There are 3 ways to turn a row about zero (a turn may also mirror it). The second row of each pair is the first, turned, with some noise. The first 27 pairs use one turn. New pairs use 2 turns, one after the other, and a turn may come again.
Known pairs, each followed by its turns in order:
[ 3.67 -3.37 -0.03  1.29 -0.75 -1.89  2.98  1.25]
[ 4.22  1.78 -0.76 -1.91  0.02 -4.03  0.49  0.30]	Fota

[-2.46 -1.23 -1.27 -0.37 -1.42  0.12 -6.00 -0.66]
[-2.65 -3.10  3.59  3.34 -0.72 -0.86 -1.56  1.49]	Fota

[ 0.73  1.04 -2.34  2.25 -2.21 -1.07  1.60  1.70]
[ 1.54  2.26 -1.52 -1.64 -2.31  1.16 -1.71 -0.65]	diro

[-5.65  1.80 -0.17  3.52 -0.44 -0.58 -3.57  0.65]
[ 0.73  1.53  3.56  1.75  1.57 -4.03  0.44  5.03]	tok

[ 1.95  0.43  5.14  0.46 -1.59 -0.84  3.52 -0.44]
[-1.70  0.85 -4.67 -2.96  1.49  1.51  0.72  1.62]	tok

[-0.20 -1.65  0.01 -0.34  0.20  0.74  1.54 -0.93]
[ 0.86  0.08  0.31  1.11 -0.21 -0.16  0.04  2.04]	diro

[ 2.36  2.52 -1.94 -3.61 -5.56 -0.80 -0.42  3.90]
[-3.04  2.67 -1.72  2.59  3.86 -2.86  2.24  3.32]	Fota

[-1.27  0.67 -0.71 -1.66  3.06  1.18  0.05  0.19]
[-2.11 -1.96 -0.74  0.66  2.00  1.13 -0.10  1.53]	diro

[ 0.00 -0.74 -1.20  1.77 -4.76 -2.79 -1.87 -5.33]
[ 0.95  0.85  1.52 -1.65 -5.48 -3.05  4.22  0.52]	diro

[ 1.43  1.00 -2.10  2.86  0.02  0.22 -2.55 -2.81]
[-0.28 -5.12  0.33 -1.00  1.32 -0.96  0.02  0.52]	Fota

[-0.65  1.17  1.00  2.71 -3.12 -1.09  0.11 -3.71]
[-1.69  1.03  1.03 -4.31 -0.74 -0.89 -0.96  3.12]	tok

[ 1.96 -4.00 -3.65  4.17  2.72 -1.58 -1.72 -0.55]
[ 3.91 -4.20  0.71 -2.02 -2.27 -2.18 -2.22  3.11]	Fota

[-3.11 -1.89  1.09  2.24  3.51 -0.83  1.45  2.71]
[ 3.62 -3.23 -1.99  0.65  2.39  2.48 -0.63 -0.28]	diro

[-1.82  0.54  1.64 -0.84  1.65  2.19 -1.17  2.31]
[ 0.94 -2.35 -0.75  2.56  1.87 -0.15  1.60  1.99]	tok

[ 0.80  0.46  0.81 -2.54 -0.47  0.70  3.16  4.16]
[-0.23  0.67  0.02  2.08  0.68  0.72 -5.36 -0.10]	diro

[ 3.00 -0.40 -0.84  0.46 -3.14 -1.07  2.74  2.59]
[-0.94  0.99 -3.13 -0.45  1.87 -0.02 -4.41 -2.30]	tok

[ 0.26  2.38 -2.17 -0.74  2.85 -2.79  0.40 -1.93]
[-1.79  2.20  2.72 -0.50 -0.21  1.12  2.27 -2.31]	tok

[-0.98  2.90  2.12  1.25  5.07  0.60  3.67  3.05]
[ 1.23  2.33 -1.08  2.55  5.39  3.38  3.33  0.09]	tok

[ 0.83  2.01  0.97 -1.29  0.55 -1.05  1.68 -1.05]
[-1.37  1.19  1.61  1.65 -0.72  1.93  0.28 -0.37]	diro

[-0.60 -0.69 -2.33  2.82  1.90 -1.94  0.45  2.46]
[ 2.19  3.64  0.97  1.48  1.61 -1.26 -0.23 -1.40]	tok

[-1.86  1.35  1.89 -1.23 -2.70 -1.85  0.84  1.38]
[-3.57  0.20 -2.16  0.80  0.76 -1.42 -0.43  2.02]	tok

[-1.22 -1.84 -0.45 -0.43 -5.17 -1.51 -0.58 -2.54]
[-2.12 -0.12  2.45  0.84  2.54 -3.77 -2.48 -1.67]	Fota

[-0.22 -0.08  2.13 -0.43  1.18 -0.30 -0.08  1.94]
[ 0.90  1.49  0.28  0.25 -1.78  0.99  1.30 -0.14]	Fota

[-2.26  2.10  0.05 -1.27 -1.87  3.22  1.03  3.14]
[-3.24  2.06 -3.13  2.19 -1.23  0.69  0.68 -0.04]	Fota

[ 0.27  1.54  1.69  0.57 -2.02  1.62 -0.25 -0.86]
[-0.07  1.65  2.73 -1.51  0.58 -0.34 -0.07  0.52]	diro

[-0.96 -1.44 -0.19  2.30  3.96  1.20  0.54 -1.11]
[ 1.92 -1.82 -0.16 -1.65 -2.80  1.73 -1.85 -0.45]	Fota

[-0.66  0.84 -0.86 -0.64  0.05 -3.18  0.46 -0.39]
[-0.94 -0.70 -0.61  1.12 -2.74  1.74  0.20 -1.06]	diro

New pairs, each followed by its turns in order:
[ 0.77 -2.42 -2.70  1.87 -1.60 -2.18 -3.44 -3.88]
[ 2.10  0.35 -3.71 -0.08 -2.95 -3.03  3.83 -0.44]	Fota tok

[-4.37  4.37 -1.06 -2.72  2.00 -0.23 -1.68 -2.09]
[-0.12 -3.88  1.54 -2.84  4.30 -0.80 -1.33  3.43]	Fota diro

[-2.34 -0.36  2.69  0.85 -2.32  0.55 -0.85 -0.57]
[ 0.80 -0.95 -2.73 -0.52 -0.38 -0.61 -2.76 -1.59]	tok diro

[-2.19 -3.42 -1.17 -2.94  0.75  3.00  2.58  2.89]
[ 4.26  0.17  0.77  1.90  0.35 -4.51  0.27 -2.52]	diro tok

[ 0.60 -3.44  1.17 -1.94  1.12  0.06  0.47  1.02]
[ 3.00  2.93  0.22 -1.50 -0.03 -1.59  0.45 -0.37]	diro tok

[ 1.71  1.31 -1.16  1.80  1.59 -0.57 -2.55  0.96]
[ 2.92  0.92  1.87 -1.38  1.91  1.87  0.36 -1.08]	tok Fota

[-2.36 -0.79 -2.95  2.79  0.96  1.81  0.60 -1.64]
[ 0.47  2.68 -3.34  1.23  0.03 -0.70 -0.09  3.52]	diro Fota

[-3.58 -3.75 -0.63  1.69  1.49 -1.97 -2.74 -0.07]
[ 1.20  2.32 -1.94  0.02 -3.77  1.46 -2.80 -3.29]	diro tok

[-0.24  1.74 -0.15 -3.68  0.05  0.46 -6.16 -0.83]
[ 2.13  3.68  2.72 -1.13 -1.38 -2.97 -1.80 -2.57]	tok Fota

[ 0.05 -2.24 -1.18  2.35 -0.34  1.50  2.36  0.35]
[ 1.11 -0.65 -1.62 -0.03  0.59 -0.54  2.16  2.65]	diro Fota

[-2.49  1.67 -4.91  0.74  2.35  1.71 -0.95  0.49]
[ 0.03 -1.17  1.92  5.48 -1.48  0.32 -2.30 -1.78]	diro tok

[-0.80  1.08  1.97  1.61  1.30  0.05 -2.42  2.66]
[ 1.38  0.77 -2.04  2.99  0.29  2.13  0.24 -1.55]	tok diro

[-2.95  2.40 -3.21 -2.73 -0.72  2.11  1.07  2.26]
[-0.98 -2.65 -2.41 -5.04  0.01  1.26 -2.17  1.44]	Fota diro

[ 3.79 -0.88 -0.26  0.50 -2.76 -1.75 -2.52  0.21]
[ 2.53 -0.02 -0.67  3.42 -0.42  1.94  0.26 -2.92]	Fota diro

[ 2.94  1.81 -1.43 -3.96 -1.27  1.43  1.08 -1.71]
[-0.97 -0.49  1.08  2.72 -0.70  0.19 -3.87 -2.94]	tok Fota

[-0.70  3.82 -2.65  0.09 -1.86 -0.04  0.94 -0.79]
[-1.35 -0.01  2.45  1.40 -2.69  2.38  0.40 -1.04]	tok Fota

[-4.29 -0.19  1.25  2.45  2.13  0.42  1.25  0.38]
[-2.84  0.32  0.11  2.96  1.98 -0.77 -0.84 -1.82]	Fota Fota

[ 0.96  0.47  1.88 -0.94  0.94 -2.40  0.26 -0.17]
[-2.03  1.51  1.19  1.24 -0.56  1.91 -0.36  0.08]	tok tok

[ 1.77 -1.81 -0.89 -1.35  1.57 -0.10 -2.01  4.48]
[ 1.91  2.48 -1.52  1.27 -1.57  0.34  4.85 -0.16]	tok diro

[-2.70  0.82  1.00  0.54  0.23  1.81  0.87  2.26]
[ 1.92 -0.12 -2.48 -0.84  2.59  1.44  0.04 -1.65]	tok diro

[ 1.62 -1.43 -2.32  2.91  0.21  0.76  5.58 -1.05]
[-2.58 -1.17  2.92  0.46 -3.63 -0.94 -0.26 -4.88]	Fota tok

[-4.06 -2.31 -1.24 -2.89 -0.33  0.81 -1.28  3.11]
[ 1.89  0.57 -0.12  1.66 -3.54 -3.96 -0.04 -1.72]	diro tok

[-0.10  0.74 -0.38 -0.25 -5.67 -0.77  1.72 -1.13]
[-2.11  1.51  1.91  2.05  1.86 -2.25  3.39 -0.69]	diro Fota

[-2.52  0.63  2.71 -5.17  0.79  3.97 -0.89  1.39]
[-3.08 -4.37 -3.39 -1.40 -2.21 -0.22  1.16 -2.43]	Fota Fota

[ 2.37 -2.06  1.54 -3.25 -0.43 -3.47  0.98  2.13]
[-0.99  2.95  1.10  0.20  1.55  4.16 -0.87 -3.61]	Fota diro

[ 0.87 -2.78  1.15  0.84 -1.38  0.85 -1.03  2.71]
[ 0.87  1.07  1.51 -1.70 -1.05 -1.41 -0.81 -3.34]	tok tok

[-2.44  2.34 -3.98  0.80  0.82  1.23 -0.68  3.80]
[ 3.36  1.66 -0.14 -2.97  2.40 -1.47  3.70  1.54]	tok tok

[-1.98  0.92  1.96  1.14  1.88  0.20  1.22 -0.26]
[ 0.64  0.99 -2.63 -0.57 -1.22  0.91  1.40  1.05]	tok Fota

[ 3.33 -0.58 -1.18  2.46  0.65 -0.41  0.14  4.97]
[-0.61 -0.40  5.26 -2.57 -0.22 -0.06  1.14 -3.03]	diro tok

